The first 4 rows are patterns. Each new row is the sum of 2 different patterns, raised or lowered, with some noise. Before adding, each is slid sideways (what falls off one end comes back at the other) and multiplied by a number that may be negative. Names go in the order of the patterns.
Some rows, each with the names of its patterns after it:
[ -8   2  26   4 -18  26   8  21  -7  -5  28  -3  23 -21 -28  -6  -5  23
 -15  -2   8   7  19 -16  -6 -12  19 -28  -4  -6 -18  25   7 -27  18  17]
(1)
[-28 -26   2  21  10   0 -13  26  23  21   4  21   8  26  -4 -22 -12 -15
  -2   3  16 -23   6  -3 -18   8 -26  15 -11 -19  22  -8 -22   6  22   3]
(2)
[-24   3 -27  22 -27  -3  -3  -7  -7 -18 -19 -21  14  -5  23   7 -14  18
  -9  19 -24  20 -11 -27  15 -17 -11 -21 -12  14  18 -20   3   4  17  28]
(0)
[ 25  24   7 -21 -11  -8   2  18 -22  20  26   5 -17 -26 -15   2  14 -26
  24 -27 -22  26  11  -9  27 -15   5  23  20   8  15  25  -2   7  16  27]
(3)

New rows, each followed by the names of its patterns:
[ 39  -3  33  16 -21  -2   2  19  -6 -25   2  24 -15  38   8  36 -15 -14
  17  33  34  26  16  18  34   6   6  39  -2  40 -13  10 -22   5  31  -3]
(2) (0)
[33 15 38 20 11 -3 23  5 13 52  7 23 36 -3 33 12 48 16 13 57 14  5 39 58
 41 11  2 12 35 28 25 21 35 56 58 30]
(2) (3)
[ 16 -12 -11  45   2  46  -6 -28  15  -3  44 -22  20   9  -4  38 -20  -5
 -17  18  -8  18 -11  -7  34  28   2   9  26 -17  26  15  10 -10  28  11]
(1) (0)
[-30   4 -41  -9 -23 -17 -30  -1  -6 -44 -12   1   8 -14 -41 -40  -8 -16
 -39 -46 -52  -7 -34  -8 -50  -2  -7 -12  -8 -15 -11 -17   6 -34 -17 -26]
(2) (0)
[31 50  7 23 48  8 28 30  4 23 21 58 31 38 12 19 28 39 17 20 21 14 13  6
  3 35 30 38 25 39 12 19 55 12 37 44]
(2) (0)
[  0  -8 -41  -1 -45  16   0 -21  11 -30 -17  -2   3 -11 -43 -21  -3  16
 -13   9 -17  15  21  -9 -10  24 -15   1  -7 -29 -35 -24   0 -24  -2 -42]
(1) (2)
[13 31 -2 -6 51 36  1 51 -1 42 62 46 36 24 56 25 26 36 36 56 49 38 -5 32
 22 30 52 -7 38 64 18  1  8 12 11 35]
(1) (3)
[ 15  30  27 -25  40  34  18  -6  -5  29  46  38   2   6  18  27  42   3
  38   4  54  -5   2  25 -13  25  24  43   2   6  -4  13  17 -14  11 -19]
(2) (0)
[-16 -30 -14  14   5   8   1 -13   2 -25 -45 -18  14   3   9 -24  -9   1
 -25  31   2 -23 -12  10 -27  -4 -25 -18 -30 -19 -33 -49   7 -17  -8 -46]
(0) (3)
[ 14  12 -12   7   3  -7  20   6 -21  33  23  18  17  24  26  -7  44   5
  38   0  -6  41   1  24 -16 -16  15  18  19   2  12  27  33  12   0  -7]
(1) (0)
[ 26 -25  19 -38  -2 -27   1  35 -30  10  10  19  19 -29 -27   6   5 -28
 -24 -35   5   8  25 -44  33  10  -8   3  19  15   1  32 -13  13 -31 -16]
(1) (0)
[-36  40 -27 -36  29  30  -2  -2 -33   8  39  27   9   3  46  21  26  19
  41  29  43   4 -34 -18 -17   1  18  -1  -3  27   3 -28 -12 -33  17   3]
(2) (3)
[20 14 22 -1 10 29 52 52 26 24  7 60 -5  6 22 32 67 47 11 30 62  4 53 65
 11 10 54 12 56 22  7 31 20 32 -6 13]
(1) (3)
[-12  -1  -1  16  37  -4  20 -18   1  15 -10  -7 -20  10  18  24 -20  27
  10  19  34 -27   1  11   3 -21  10   2 -19  -2   9 -25 -12  -3   7  21]
(1) (0)
[-20   1 -21 -11 -29 -27  10   6 -33   3 -39   0 -16  -4 -11 -10  -4 -25
 -21 -17   9  -3  12  -7 -36 -11 -24  -4 -18 -17 -10 -14  -4 -35 -37 -35]
(0) (3)
[-19  -5 -21  -4  12 -20 -11  -2  -2  13  12 -22   3  -2 -23  21  22 -15
  43 -26  12  33  -5  12  30  12 -21   2  35  42  16  -1  -6 -17   1 -30]
(2) (3)
[-22 -26 -30  33   4  33 -31  -9 -24 -20  -8   7 -18  21  29 -27 -28 -63
 -36   0 -21 -31 -14 -18 -57  19  21 -40  27 -19  10  17 -11 -26  17   5]
(0) (3)
[ -7   5 -24  -7 -22   6  -4 -20 -21 -40  14 -13  -2 -20   6   5 -17   7
 -24 -33  13 -17 -32 -21 -18 -22  -3   0 -48 -26 -31   0 -24 -51 -23 -36]
(1) (2)
[-66 -64 -24 -54 -31 -72  -9 -57 -33 -15 -72 -38 -19 -44 -49 -50 -60 -50
 -50 -36 -75 -71 -43 -42 -23 -80 -25 -59 -30 -22 -36 -30 -48 -21 -54 -48]
(1) (0)
[-45  14 -23 -27 -12 -27  -2 -42  -4  -2 -44 -25 -11 -34 -38  -5  15  13
 -19 -44 -11 -28 -21 -40 -24 -17 -10 -34 -31 -21 -26  21   9 -18 -20 -12]
(2) (3)
[ -2  30  -3  20  36  41   9  32  35   6  27  14  46  30  25  35  -3  -4
  16  31  33 -14  17  38  32  10  -2  -2  33  41  10  39   9   5  52  24]
(2) (3)
[ 11  27 -14  -6   2   9  16 -15  15 -16   7  24  30  11  19  13   9  37
   9  28  15  11  20   6  15  15  19  33  25 -11   6   9  23  38 -15  25]
(0) (3)
[-17 -23   2 -25  -1 -13   8  -9 -59 -25 -43   1  20 -31   3 -14  -1 -31
 -46 -37 -31   8 -36  12 -56 -14   7  -4 -11 -15 -36   8 -13 -14  -5  -7]
(1) (3)
[ 39  -6  -5  -2   8  11   4 -30  30  18   0 -26 -41   6   0  31 -37  38
 -20 -15  27  14   6  35   3  -7  22   0   1  21   7   5  -9  30   8  28]
(0) (3)
[ -4 -42 -45 -24 -52   3   3 -60 -31 -17 -32   6 -49 -41 -62 -15 -58 -47
 -28 -37 -44 -60 -60 -60 -20 -16  -1 -16 -39 -24 -19 -26 -63 -14 -23 -30]
(0) (3)
[ 18   1  29 -14  24   1  31  41  10  19  -7   9   4  -7   3  -2  15  19
  -6 -32  -2 -10  23  -2   0  23 -18 -12  28  24   9  39 -21   9   4  13]
(0) (3)
[ 35  26  -1   1  -6 -37  30  -6 -22 -32 -31  10 -22  25 -25  11 -19 -17
 -12   1  31  25  24 -14 -10  -4 -22  -7 -21  22   3  32 -20  -2  43 -32]
(0) (3)
[-32 -40 -56 -38 -24 -49 -38 -55 -34 -36 -66 -27 -35   0   5 -22 -32 -35
 -22 -40 -37 -23 -29  -3 -22 -23 -28 -14  -7  -7 -24 -55 -27 -18 -34 -45]
(1) (3)
[-10 -23   7  18  26 -14  34 -12   1  20  -3 -11  14 -11   8  29   5  13
  12  11   6  -7  24  16  10  34   4 -26  -2  10   6   0 -28  18  34  13]
(2) (3)
[ 0 30 18  4 13 44 12  8 14 28 44 19 31 12 43 40 31 36 45 36 34 35  4 13
 19  6 21 52 -9 18 24  4 14 -4 46 -3]
(1) (2)
[-27  32 -28 -23 -10 -12 -11  11  -2 -19  -4  -4  26 -15 -21 -18  -1  -4
  20   1  -2 -25  -2 -13 -23   6 -20  31  11  -1  -2  15  18 -14  30 -29]
(1) (0)
[-11 -22  14 -39 -46  -6 -11 -18 -14 -42 -26  -4 -16 -17 -23   1  -8  -7
   1   1  -2 -11  -1 -36 -25 -14 -22   9 -41   1  11 -27 -27 -25 -32 -28]
(2) (3)
[-22   7  14 -13 -35 -51 -14 -20  -4 -28  -2 -23 -48  14   5 -41  12 -15
 -19 -14  -3   9  14   3 -34 -19  -3  15 -14 -14 -27 -40 -42 -29 -34   1]
(2) (3)
[  9   7 -10  10 -16  33  34  11   4 -17  13  13  24  18   7  27   9  39
 -10  22  16  31  45   7   9  27  19 -11  39  29 -21   7  35 -20  20  -2]
(1) (3)
[-33 -52 -21   7   6 -56  -5 -36 -19  23   0 -27  34 -10   8  15  24   3
  23  12 -28 -13  -4  15  16  24 -20 -28 -24 -30  -4 -11 -22   1   2   9]
(2) (3)
[ 12 -18  14   9  11  11 -20  -4 -10  39   2  15   8  -5  22 -14 -18  -5
  31  25  35  14  -7  39 -10  41  12   5  -3   1   2  11   2 -17 -10  14]
(0) (3)
[ 26  27  32   6  47   8  17  23  15  23  -6  18  45  31  -6  22  40  49
  40  -9  17   1  44 -14   5   7  14   3   3  -8   7  44  25  46  28   9]
(2) (0)
[-14 -11  23  18  18  -8 -23  25   9  -7  -2  -8  11   6  18  -8  39  15
   6   1 -36 -16  23 -10 -32  16   9 -27 -19  -3 -38 -10 -16 -13  16 -48]
(1) (3)
[-43  11 -16 -31 -36 -34  -8 -31   5 -29  -9 -28 -29 -25 -12  14   7   7
 -21 -21  -9 -30 -22 -26   5  -4  13 -25 -16  22 -38  16  10 -18 -13 -13]
(0) (3)
[  7  26  41  12  23  20  -3  43  -6 -22 -19 -14  13  21  10 -13  16  16
   8   0 -17   5  10 -28  26  -2 -20   8  17  -2 -34 -10   6  43  21  -2]
(2) (0)
[-43 -45 -17 -32 -32 -15 -55 -25 -13 -33 -26   7 -32 -40 -28 -10  -6  -9
  -9 -34  -4   1   6  -6   5 -16 -22 -34 -44 -31 -23 -40 -10   2 -36 -33]
(2) (3)
